Every row belongs to one group in each of 4 separate groupings. Each group adds its own fixed numbers to the row, and there is some noise. The rows also spread widely along 9 directions, which tell nothing about the answers.
Some rows, each with its group in each grouping after it:
[  3   6  -7  -1  -3 -16 -13  -7  -2  -3  -9   4   0  -5   9   4  -9   9
   4  14   4  12  -1   4   6  -1 -12   5 -12  -1   2   2  -1   2   2  11
  -6   2  -1  -4  -2 -10] -> kaze Q J k730
[-32  11   0  14   0  -1 -28  -6 -11  -7  -6   1  -3 -16   5  13  18  -8
  12  -6  -7   8 -14   2   5   8   5  -7   2   7  16  -4 -12 -15   7  -8
   2   4  -4  -2   2 -13] -> far H L k730
[-18  15 -12   8  -4   6 -13  -4 -14  -5  -6  -5 -11   0  -4  -5   6   2
  16  -2 -13   5 -11   0   4  18   8   2  -9   9  18  -9  -7 -10  -1 -11
   8  -1  -7   6  -5 -16] -> kaze V B k430
[  9   7  -5  -5  -1  -9  -4  -6  -4  -8  -8  -2   3 -14  -1   1 -10  23
   5  12   6   8 -12   6   0   0  -3  13  -8  -4   3   9   1  -6  -1  10
  -8  -1   3  -8  -3  -5] -> far V D k430
[-12   9  -9  24  -2   5   0  -2 -14 -11 -14   2   6  -3  -8  13  -2  18
  10  -3   7  -4 -19  11   1   2 -17   4   8  12  12   5 -11 -25  12   7
 -14 -17  -8  -5   5  -3] -> Gog Q L k575
[  6  18  -1 -12  -5  -7   1   1  -3 -13   1 -11  -3  -8  -7   1  -3  17
   4  -3  -1  10  -2   2   3   9  -2   8  -5  -7  11   6   9  -5   1   6
 -16   1   5 -15  -2 -11] -> Gog H B k575
[  3  10 -19  -3   9   8 -10  -4 -16   1  -5  -6  -9   0   7  -9  -7  15
  16  16 -23   9  -5   5  11   1  12  23 -34   9  19   8   4  -4  -6 -15
  10 -13   4  -1 -15   0] -> Gog V D k730
[-15  11  -5   6  -2  -6 -24 -11  -5  -7  -7  -5  -1 -12   4   3   8   5
   9  -2 -12  14 -14   4   2  10   5  -3 -10   2  16  -4 -11  -9   4  -7
  -1   6  -5  -5  -3 -12] -> kaze V J k730
[-17  20 -10   2   1  16 -13  -1 -14  -5  -3 -12  -8  -2  -4  -4  11   6
  12  -6 -25  12 -15   2  -4  13  21   6 -17  -2  24   0  -3 -12  -3 -15
  10  -4   4  -1 -14  -6] -> Gog V L k730
[  9   7  -1 -14   5 -16 -15  -7 -11   0  -7  10  -3  -9   8   0  -8  13
  -4  22  -4  18 -11   7 -10   7  10  15  -7 -10  -3   1   6  -1  -6  -8
   6  10  12   5  -7  -6] -> kaze V J k430
[ 17   4 -19   0  16  -9  -7  -5  -7   3 -11   2   3 -18   2   1 -21  25
   4  25   0   6 -14  14  -1  -4  -2  26 -21   1   7  18   2 -14  -8   0
  -8 -15  11  -8  -9   2] -> Gog Q L k430
[-23  26   4 -31   6 -12 -17  10 -11   7  18 -17 -13  -6  15 -11  21  -6
  -3  -9 -25  22  19  -8   2   9  14   6  -9 -11  25   1   6  28  -9   8
   4   5  10   6   5 -22] -> kaze H L k730
[-10  12   3  -1  -5  10   7  -2 -12 -12  -7   0  -1   7  -2   2   7  19
  10  -3  -5   9  -7   6  -1   5   5   7   2  -1  10  -2   0 -12   5   0
   2   2   0   4  -2  -1] -> Gog V D k430
[ -8   7 -14  20   0   3 -14  -3 -23  -7 -16  11 -10   3   1   7  -7  11
  20  13  -1   0 -17   8   4   8  -3  12  -8  19  11   1  -6 -21   2 -18
   2 -10  -6   4  -3  -7] -> Gog V B k575
[ -6  -7  -6  23   6  -8 -19 -17 -10  -4 -29  22  10 -14  17  21   0   6
   8  18  10   0 -15  12  11 -13  -8   3  -2  11  -1   1 -14 -16  12  -1
  -2  -1  -3  -7   1   3] -> far V L k730
[ 12  -2 -22   5  11   4  13  -9 -13   7 -23   3   3  -1  15  -5   1  13
   3  13 -14   0  13   9  23  -3  -2  27 -18   9   9   2  -2  -4   5   0
   2 -15   3  -6 -13  11] -> far Q B k430
[-18   9  -2  -7  -7  12  21   8 -23  -9   5   2 -11  29  24   0   3  15
  24  -2   1  -1  31   9  31 -15 -26  13  -4  21  16  -6   7   4  18  24
  -9 -17 -12  14  15  -9] -> Gog Q D k730
[  1   3 -10  -8  -5   4 -11 -17 -12  -4 -11  13 -10   1  23   4  -5   7
  17  23  -8  14  -4  13  10   2  14  13 -30  -1   7 -12   4 -11   9 -23
  10  11   0   4 -16   2] -> kaze V J k430
[-20   8   5   0  -4 -13 -10  -8  -1  -1  -2  -6   6 -17  18   4  20   5
   4 -11  -3  13   9  10  11   5  -8   1   4   0  18  -5 -11  -4  14  10
 -14   6  -9  -7   5 -10] -> far Q J k430
[  4  11  -9 -10   3 -12 -11   2 -13  -8   5  -5  -8 -13   5  -2 -13  14
  13  16   1   6  -4   7  11  -2  -8  20 -17   7  12  16   6  -4  -1   1
 -14 -13   3  -3   1 -12] -> far H D k575
[  1   9  -2   0   8 -19 -12   5 -17  -5  -6   6   2 -10   4   4  -2  11
  -6  11  -1   6  -8   5  -2   3 -11  14   9   6   1  13   2  -2   0   7
  -8 -11   4   2   7 -14] -> far H J k575
[ 21   0 -13   9  -6  19  26  -4 -15 -18 -28  20   0  14  -2  12 -21  22
   7  23  16  -5 -13  12   2  -7  -8  13   1   3 -15   0  14 -27  12  11
   3 -11   7   1 -11   8] -> far H L k430
[-10  15  -8   9   3  11  22   9 -15  -3 -10  -9   1  14   0  -8  11  16
   4 -13  -8  -3   8   2  11   6 -12  14  12  13  15  -1  -2  -2   4  18
  -3 -14  -7   4   6  -9] -> Gog V B k430
[ 19  -3 -16   1   5  -9   0  -7  -9   3 -28  19   0   9  18  -4 -14  10
  -2  30  -2   5   5   0   9  -9  -3  17 -18   3  -8   1   5  11  -1   8
  12  -1   6   0 -10   0] -> kaze V J k730
[ -6   6 -13   5  17 -25 -38  -7  -6   9  -3  -7   4 -30  10  -1   1   3
   1  12 -20  12 -13   6   5   6   6  15 -18   5  17  16 -10  -1  -8 -12
  -5  -6   5  -8  -4 -11] -> kaze H J k730

New rows, each followed by its group in each grouping:
[  8  19  -7 -12   0 -11  -5   1   6  -8  -1 -18  10 -22 -13  -2  -2  19
  -6  -5   0   9 -12  -1  -4   5  -2   5  -3 -15  14  16   2   1  -2  19
 -23  -1   8 -22   0 -13] -> kaze H L k575
[-20  10   0   3   8  -8 -22   2 -22  -7   6  -2  -6 -11  10  10   4   6
  16   6  -5   7  -6  13  11  -4  -6  13  -1  19  14  11  -2 -16   3  -6
  -8 -15  -2   8  11 -13] -> far H D k730
[-23  11  -6   9  13   0 -15  -2 -19   4  -7  -4  -4  -1  10   0  16  -2
   9  -5 -26   6   3   3  14   8  11  11  -5  13  22  -1  -9  -5   1 -16
   9  -6  -1   2  -2  -6] -> Gog H B k730
[  6   6 -14   0  11 -13 -20  -2 -15  -1  -8   4  -8 -11  12   3 -10   7
  10  22  -8   8  -4   7  12  -1   0  21 -19  14   5   9   4  -6  -5  -9
   1 -14   7  -2  -8 -11] -> far H B k730
[-18   3  -8   5   7 -21 -28  -7 -13   4  -2   5  -6 -11  27   6  -1   2
  15  13  -2  11   5  11  16  -4 -14   9 -11  17  14   4 -10   0   6  -1
  -7  -8  -8   6   9 -17] -> kaze Q J k730
[-17  10 -21  23  -5  15   9   0  -7  -5 -14 -12   0  16  -1  -7   6   8
  21  -8 -10  -7   9  -4  23   2 -13   3 -13  22  23  -3 -10  -4   7  16
  -2 -18 -16  -1  -1  -5] -> Gog Q D k730
[-16  16 -23  36  -6  21   5  -4  -6  -5 -24 -13   6  10 -26  -6  13   5
   3 -16 -20  -3 -30  -5  -9  30   7  -6   3   7  17  -6 -18 -24   3  -2
  11 -13  -9   3 -13   0] -> kaze Q J k430
[ -1  11  -4 -17   9   3  -8  -3 -23   0   3  -5  -8 -10  12  -6   3  14
   7  11 -24  16  -3  14   5   4  18  26 -20   0  17   9   4  -9  -3 -17
   5  -8   7   4 -10   2] -> far V D k430
[ -4  11 -10  12   1  -4 -10   1  -9  -9  -5  -2   0 -10  -6  10  -9  20
   9   3   7   3 -19   9  -2  -4 -15   8   1   7  12  12  -4 -20   0  10
 -13 -16   0  -6   4 -10] -> Gog Q L k730
[  5   1 -22  13  15 -14 -20  -3 -10   5 -17   6   0 -16  13   0 -10   4
   5  24  -1  -1  -4   4  13  -8  -8  17 -19  15   7  14  -4   2  -5   7
  -1 -16   5  -6  -2 -10] -> far H L k730
[ -3  -2 -14  -1  17 -34 -45  -8 -12  13 -13  26  -7 -18  27   8 -15  -5
   7  42   7   9  -1   2   6 -10  -3  14 -19  12  -3  11  -1  15 -11  -6
   9   1   9   8   2 -17] -> kaze H L k730
[ -2   9  -8  -6   6   0 -19 -12  -6   0 -11   0  -2 -11   9   2   3   7
   8  10 -16  16  -6   5   1   2  22   8 -26 -10  13   0  -1  -4  -2 -14
   7   9   8 -11 -18   1] -> Gog V L k730
[-21   5   2   7   6 -17 -22  -8  -1   3 -14   6   8  -9  11   4  13  -3
   3   3  -4   8   1  -1  10   0   1  -5  -3   7  12   0 -11   6   0   5
   4  10   0  -3   3  -8] -> Gog H D k730
[-10  12 -11   2  -7   5 -11  -5 -17  -5 -11  10 -15   4  11   5  -1  -3
  17  12  -1   4   0   4   7   6   1   5 -20   8  10  -5  -1  -6   5  -4
   6  -4  -5   6  -7  -7] -> far Q L k575
[  8   0 -25  18   3   7   4 -14   0  -6 -17  -4  13 -14  -2   6 -11  24
  13   8   4  -5 -17  17  13  -4 -11  15 -18   6  15   9 -11 -25   9   4
 -17 -18  -4 -16  -8   7] -> kaze Q L k430
[  8  -5 -24  30  10  -8 -17 -16  -4   4 -37  17  13 -11   1  11 -12   9
   1  24   5  -4 -20   6   3  -6  -5   5 -11   9   1  10 -15 -13   1  -1
   4 -11   5  -7 -10   7] -> kaze Q L k730
[  2   8 -15  13  12 -18  -7   5   0   2  -9 -16  10 -19  -1  -7   2  11
  -6   0  -8   1  -5  -5  10   1 -18  14  -1  12  13  18  -7   6  -4  25
 -17 -18   0 -15   7 -16] -> far H J k730
[  1  10  11 -12  -9   3   6   7 -22 -19   0  12 -10   6  10  17  -9  22
   8  10  18  11  -2  15  -1 -14 -16  10  14   0  -8   1  16 -12  11  17
 -10  -6   4   6   9 -12] -> far V L k730
[ -7  19   7 -23  -8  -8 -16  -8   5  -9  12 -12  -6 -16   4   5   4  11
   8  -3  -4  25   0   5  -1   4  12  -2 -19 -20  18  -1   5  -1   0   2
 -10  17   7 -16  -8 -10] -> Gog Q L k730
[ -5   7 -13   9  -7  10  -7 -18   5 -19  -1 -12   3 -21  -5  11  -6  19
  24  -1   7   2 -19  17  13   2   1   4 -24   1  21   1  -6 -33  14  -6
 -23  -1  -5 -25  -8   0] -> Gog H L k430
[ 11  14   7 -15   7  -4   4   7 -26 -15   3   0  -2  -9  -8  14 -10  31
  -2   5  -4  11 -19  18 -10   1   0  25  14  -6   1  18  14 -27   1  -9
 -14 -12  17  -1   3  -3] -> Gog H B k575
[  0  -1 -13   5   7 -14 -12  -9 -11   0  -8   9  -4 -12  22   1  -8   8
  12  21   3   4   3  12  16  -5 -13  18 -17  16   6   3   1  -4   4   2
  -7  -8  -5  -2   1 -10] -> far H J k430
[ -7  -1  -6  12  22 -20 -26   1 -24   2  -5   8   2 -18  22   8  -8  17
   9  20  -2   5  -9  20  10 -12 -18  27  -1  24  12  17  -7  -9   1  -3
 -11 -22  -3   5  13 -12] -> Gog V J k730
[-12  20   2 -15  11 -19 -18   9 -16   7   9   5 -11  -6   6  -3   0   8
  -3  10  -3  17   1   1 -15   8   1  14   4  -2   8   8   6  10 -15   8
   7  -3  11  16   7 -21] -> Gog Q L k430
[-18  13  -4   1  -4 -12 -34  -7  -7  -4  -2   9 -15  -7  10   9  -3   0
  19  13   8  14  -6   3   0   3   0  -5 -19   3  11  -5  -3  -4  -2  -6
   4   8  -1   2  -4 -16] -> Gog Q L k730
[-19  14  -7   9   0 -15 -30   1  -7  -8   6  -7  -3 -18  -2  11  -6   9
  17   1  10   7 -18   8   1   0 -17   0  -1   9  16  11 -10 -12   0   9
 -18 -10  -5  -2  10 -22] -> kaze Q L k730
